All rows are made from the same 12 directions, up to rounding. Whole rows:
[[.01,.14,-.07,-.03,.18,-.27,.09,.00,.12,-.14,.24,-.02,.02,.05,-.16,-.26,.18,-.09],
[.02,-.26,.09,.35,.07,.01,-.24,-.12,.10,.05,.16,.03,.10,-.28,.02,-.04,.00,-.07],
[-.04,.25,-.36,.14,.10,-.06,-.21,.14,-.09,-.17,.33,-.02,.09,.15,-.08,.11,-.06,-.08],
[.13,.06,.28,-.11,.03,.15,-.22,-.03,-.05,-.02,.09,.02,-.21,-.04,.14,.09,.00,-.13],
[-.09,.26,.05,.07,-.06,.17,-.02,.01,.03,-.13,.26,.10,-.13,.23,-.27,.25,.05,.39],
[.03,.21,-.05,-.10,.03,.08,.03,.14,-.06,.09,.09,-.10,.06,-.06,-.03,.15,-.18,.03],
[-.11,.07,-.09,-.04,-.08,.13,-.01,-.22,.17,.17,-.14,-.13,.21,.13,.02,.01,.17,-.03],
[.02,-.12,.25,.16,.08,-.14,.01,-.16,.02,.01,.19,.08,-.03,.11,-.25,-.08,.09,.07],
[-.05,.38,-.02,.14,.28,-.03,-.42,.03,-.02,-.19,.39,.02,-.06,.05,.13,-.14,-.01,-.38],
[.07,.08,.09,.23,-.04,.13,-.16,-.02,.07,-.15,.21,.08,-.02,-.20,-.02,.21,-.01,.04],
[.04,-.09,-.01,.04,-.11,.07,-.03,-.05,-.21,.03,-.11,.01,-.01,.20,-.03,.20,-.08,-.07],
[-.06,.70,-.10,-.13,.01,.11,.03,.18,.12,-.05,.00,.11,.10,.25,-.04,.10,.20,-.21],
[.11,-.09,-.24,-.04,.14,.20,.02,.20,.04,.20,.24,-.15,-.10,.07,-.29,-.05,.26,-.21],
[-.09,-.24,-.02,.39,.01,-.30,-.14,-.10,.17,-.33,-.04,.33,.04,-.10,.14,-.30,.24,-.09],
[.27,-.09,-.19,-.22,.00,-.09,-.05,.38,-.24,.44,-.24,.06,.27,.16,.09,.22,.00,-.50],
[.06,-.22,.03,.05,-.12,.22,.17,-.02,.24,-.08,-.34,.10,-.18,-.21,.09,-.22,.42,-.28]]

The start of a row, then its end:
[.10,-.12,.19,-.12,.20,-.31,.17,.04,-.12,.32,.02,-.06,.13,.05,-.15] : [-.21,-.12,-.16]
[.13,.41,.00,-.17,.07,-.04,-.13,.13,.03,-.01,.28,.03,.07,.19,-.09] : [.21,.12,-.10]
[.07,.24,-.16,-.04,-.06,-.17,-.05,.21,.03,-.27,-.16,.22,.09,-.07,.28] : [.03,.09,-.27]
[.11,.01,.35,.11,.09,.15,-.20,.01,.17,.01,.19,.09,-.12,-.38,.09] : [-.01,.04,-.07]
[.02,-.16,.21,-.33,-.18,-.19,.04,-.09,-.10,-.03,-.43,.15,-.08,.21,.31] : [.00,.01,.11]
[-.01,-.08,-.07,.26,.06,-.13,.02,-.12,-.25,-.28,.19,-.04,-.13,.14,-.19] : [-.06,-.15,-.09]
[.14,-.06,-.06,-.26,.00,.20,-.09,.03,-.03,-.10,-.05,-.25,-.23,-.35,.34] : [-.03,-.11,-.19]
[-.08,.39,.16,.00,.21,.25,.09,-.06,.14,.08,.36,-.24,-.10,-.14,-.27] : [-.11,-.07,.04]
[.17,.07,.03,.15,-.06,.12,.09,.14,.11,-.30,.00,.22,-.22,-.12,-.07] : [.00,.33,-.31]
[.34,-.35,.21,.00,.00,-.11,-.15,-.03,.02,.00,.15,.02,-.03,-.31,.07] : [.12,.05,-.13]
[-.12,.15,-.26,.08,-.13,-.07,-.01,-.18,.13,-.38,-.07,-.03,.09,-.03,.17] : [-.01,.06,.05]
[.09,-.02,-.12,-.06,.00,-.03,-.21,.04,.08,-.07,.05,.09,-.02,.17,.08] : [.01,.32,-.22]
[.27,.10,.53,-.02,-.11,-.18,.08,.03,.25,.06,.03,.36,.17,-.19,-.09] : [.27,.19,.14]
[-.03,.10,.06,.20,-.09,.03,-.05,.01,.01,-.11,-.01,.19,.05,.01,-.02] : [.17,-.02,.08]
[-.03,-.17,.03,.26,-.03,.23,.24,.13,.01,.03,-.13,.02,-.11,-.39,-.10] : [-.09,-.14,.03]
[.03,.23,-.03,.05,-.16,.38,-.24,.22,.21,-.11,-.03,.36,-.16,.18,.05] : [.27,.50,-.08]
[.01,.24,.11,-.01,-.01,.40,-.13,-.02,-.13,-.25,.06,-.07,-.40,-.05,.13] : [.07,-.09,-.19]
[-.01,-.20,-.06,.16,.03,-.01,-.06,-.04,-.01,.15,.17,-.05,.11,.03,-.19] : [.07,-.02,.14]
[-.20,.12,.11,.34,-.13,.07,.27,-.08,.01,-.20,-.28,.20,-.01,-.05,-.06] : [-.09,-.08,.06]
[.20,.15,.13,.00,.01,-.12,-.06,.19,-.16,.07,.23,.03,.16,-.18,-.05] : [.39,-.36,.12]
[-.24,.03,-.02,.27,.02,.19,.03,.03,-.08,.14,.02,-.03,.06,-.10,-.10] : [.03,-.34,.30]
[.05,.07,-.05,-.04,-.07,.06,-.08,-.16,.24,.20,-.10,-.10,.33,-.09,.11] : [.09,.18,-.19]
[-.19,.27,.00,.03,-.10,.31,.07,-.33,-.01,-.13,-.14,-.22,-.07,.09,.05] : [-.01,-.08,-.06]
[.00,.44,-.01,.01,-.23,-.07,-.11,-.23,.15,-.31,.01,.06,.27,.03,.15] : [.38,.02,.13]
[.03,.03,-.14,-.04,-.04,-.23,-.04,.30,.13,-.03,-.06,.29,.17,-.04,.11] : [.06,.14,.12]
[.15,.20,.28,-.14,.18,-.10,-.19,.06,.06,.08,.44,-.01,-.01,-.07,-.08] : [.11,-.05,.11]
[-.07,.03,.23,.20,.20,-.19,-.15,.05,.21,.26,.09,.33,.17,.25,-.15] : [-.26,.37,-.20]
[-.10,-.05,.20,-.20,-.03,.18,.02,-.06,-.23,.14,-.14,-.06,-.25,.27,.02] : [.02,-.17,.18]
[.19,.01,.06,.09,-.10,.29,.29,.02,.07,-.07,.02,-.12,-.11,-.39,-.20] : [.14,.01,-.09]
[-.10,-.02,-.20,-.01,-.12,.36,-.09,-.21,.07,-.23,.25,-.28,-.24,-.03,-.08] : [.19,.01,.42]
[.14,.07,-.13,-.14,.29,-.10,-.21,.29,-.02,.30,.42,-.16,.13,-.10,-.08] : [.01,-.10,-.12]
[-.15,.31,.19,.08,.21,-.16,-.16,-.13,-.01,-.14,.11,.05,-.01,.08,.14] : [-.29,-.09,-.21]
[-.29,.15,-.04,.52,-.09,.21,.13,-.10,.09,-.46,-.17,.20,-.18,-.17,.03] : [-.22,.01,-.04]
[.11,.32,.10,-.12,.08,.19,.13,.32,-.06,.00,.04,.13,-.25,.10,-.15] : [.01,.12,-.26]
[-.01,-.30,.10,-.02,-.08,-.19,.12,.06,.23,-.03,-.32,.24,.03,-.27,.21] : [-.22,.17,.14]
[.24,-.61,.02,.32,-.20,.00,-.03,-.10,.24,-.19,-.16,.23,-.03,-.38,.06] : [.01,.42,-.17]
[-.11,.04,-.24,.28,-.16,.21,-.33,.11,-.13,-.17,-.10,.27,-.03,.26,.14] : [.27,.07,-.08]
[-.02,.26,.02,.03,.05,-.15,.10,.07,.20,.15,-.04,.11,.32,.01,-.08] : [-.06,.14,-.12]
[-.01,.12,-.15,-.02,-.01,.41,-.01,.17,.18,.23,.22,-.19,.04,-.27,-.16] : [.25,-.04,.29]
[-.11,.25,-.18,-.06,-.03,.17,-.09,.39,-.04,.16,-.28,.13,.13,-.15,.32] : [.10,-.21,-.07]
[.03,-.34,.05,.04,-.03,-.14,.11,-.12,-.09,.13,-.11,-.08,.10,-.08,-.02] : [-.04,-.16,.07]
[.06,-.05,.03,-.30,.02,-.43,-.04,-.46,-.12,-.09,-.12,-.30,.19,.17,.27] : [-.15,-.12,-.25]
[-.16,.07,.06,-.07,-.19,.13,-.26,-.32,-.10,-.29,-.11,.02,-.20,.35,.25] : [.16,.00,.20]
[-.13,.36,.24,-.40,-.17,.04,.02,-.34,.24,-.13,-.16,-.17,.05,-.11,.34] : [.10,-.10,.42]
[.04,-.16,-.38,-.15,-.06,.03,-.41,-.02,-.24,-.11,.00,-.17,-.04,.17,.36] : [.18,-.10,-.16]
[-.06,.37,-.03,-.10,-.10,-.08,-.03,-.20,-.13,-.22,-.06,-.06,.09,.26,.12] : [.17,-.14,-.04]
[.23,-.06,.01,-.28,-.12,-.20,-.07,.19,.02,.18,-.07,.24,.16,.30,-.01] : [.30,.29,.03]
[-.15,.22,.24,-.10,.01,.12,-.05,-.04,-.23,-.09,-.09,.11,-.32,.43,.03] : [-.05,-.07,.01]
[.02,.42,-.05,-.12,-.13,.16,.03,-.39,.11,-.03,.11,-.33,.23,.16,-.12] : [.31,.05,-.03]
[.20,-.39,-.14,-.23,-.31,-.06,.13,-.10,.06,-.24,-.33,.07,-.15,.12,.12] : [.11,.41,-.01]
[.13,-.13,.03,.19,-.11,-.18,.07,.06,.07,-.03,-.15,.08,.31,-.60,.20] : [.14,-.27,.03]
[.24,-.21,.16,-.08,-.07,.01,-.03,.26,-.20,-.06,-.13,.18,-.21,-.23,.20] : [.16,-.15,-.08]
[.07,-.35,-.01,.16,.13,-.31,-.30,.23,.13,.05,.22,.26,.11,-.26,.11] : [-.06,.05,.17]
[-.04,.14,-.04,-.05,.07,.05,-.11,.23,.00,-.05,.09,.10,-.12,-.01,.08] : [-.01,-.02,.06]
[.24,-.16,-.29,-.21,-.15,-.15,.32,.09,.08,-.01,-.20,-.15,.20,-.27,.02] : [.10,.06,-.09]
[.07,-.22,.03,-.15,-.05,-.33,-.20,.07,-.13,.28,-.10,.17,.28,.28,.12] : [.21,-.05,.14]
[-.04,-.38,-.08,.07,.23,-.25,-.28,-.02,-.07,.31,.10,-.10,.20,-.04,.13] : [-.26,-.13,-.13]
[-.02,-.01,.35,.13,-.19,.55,-.17,-.04,-.06,.00,-.05,.21,-.37,.15,-.05] : [.33,.08,.18]
[.06,-.18,.25,-.23,-.05,-.33,.18,-.55,-.11,-.16,-.11,-.30,-.01,.05,.09] : [-.16,-.17,.03]
[-.35,.32,.15,-.13,.06,.29,.14,.02,.21,.26,-.20,-.03,-.04,.02,.03] : [-.25,-.01,.26]
[-.09,.29,.20,-.10,-.10,-.06,.04,-.05,.27,-.04,-.27,.26,.11,.08,.17] : [-.06,.27,.01]
[.14,-.29,-.03,-.08,.06,-.36,.15,.16,-.01,.36,-.30,.18,.27,.20,-.05] : [-.22,.26,-.41]
[-.06,.37,-.14,-.21,-.02,.14,-.02,.08,-.19,.06,-.09,-.09,.01,.36,.03] : [.15,-.09,-.15]
[.13,-.20,.47,.14,-.20,.39,.13,-.12,.10,-.08,-.15,.20,-.38,-.14,-.12] : [.11,.24,.05]
[.04,-.22,.16,.13,.11,-.09,.16,-.17,.09,-.04,.16,-.13,-.08,-.28,-.16] : [-.24,-.03,.04]
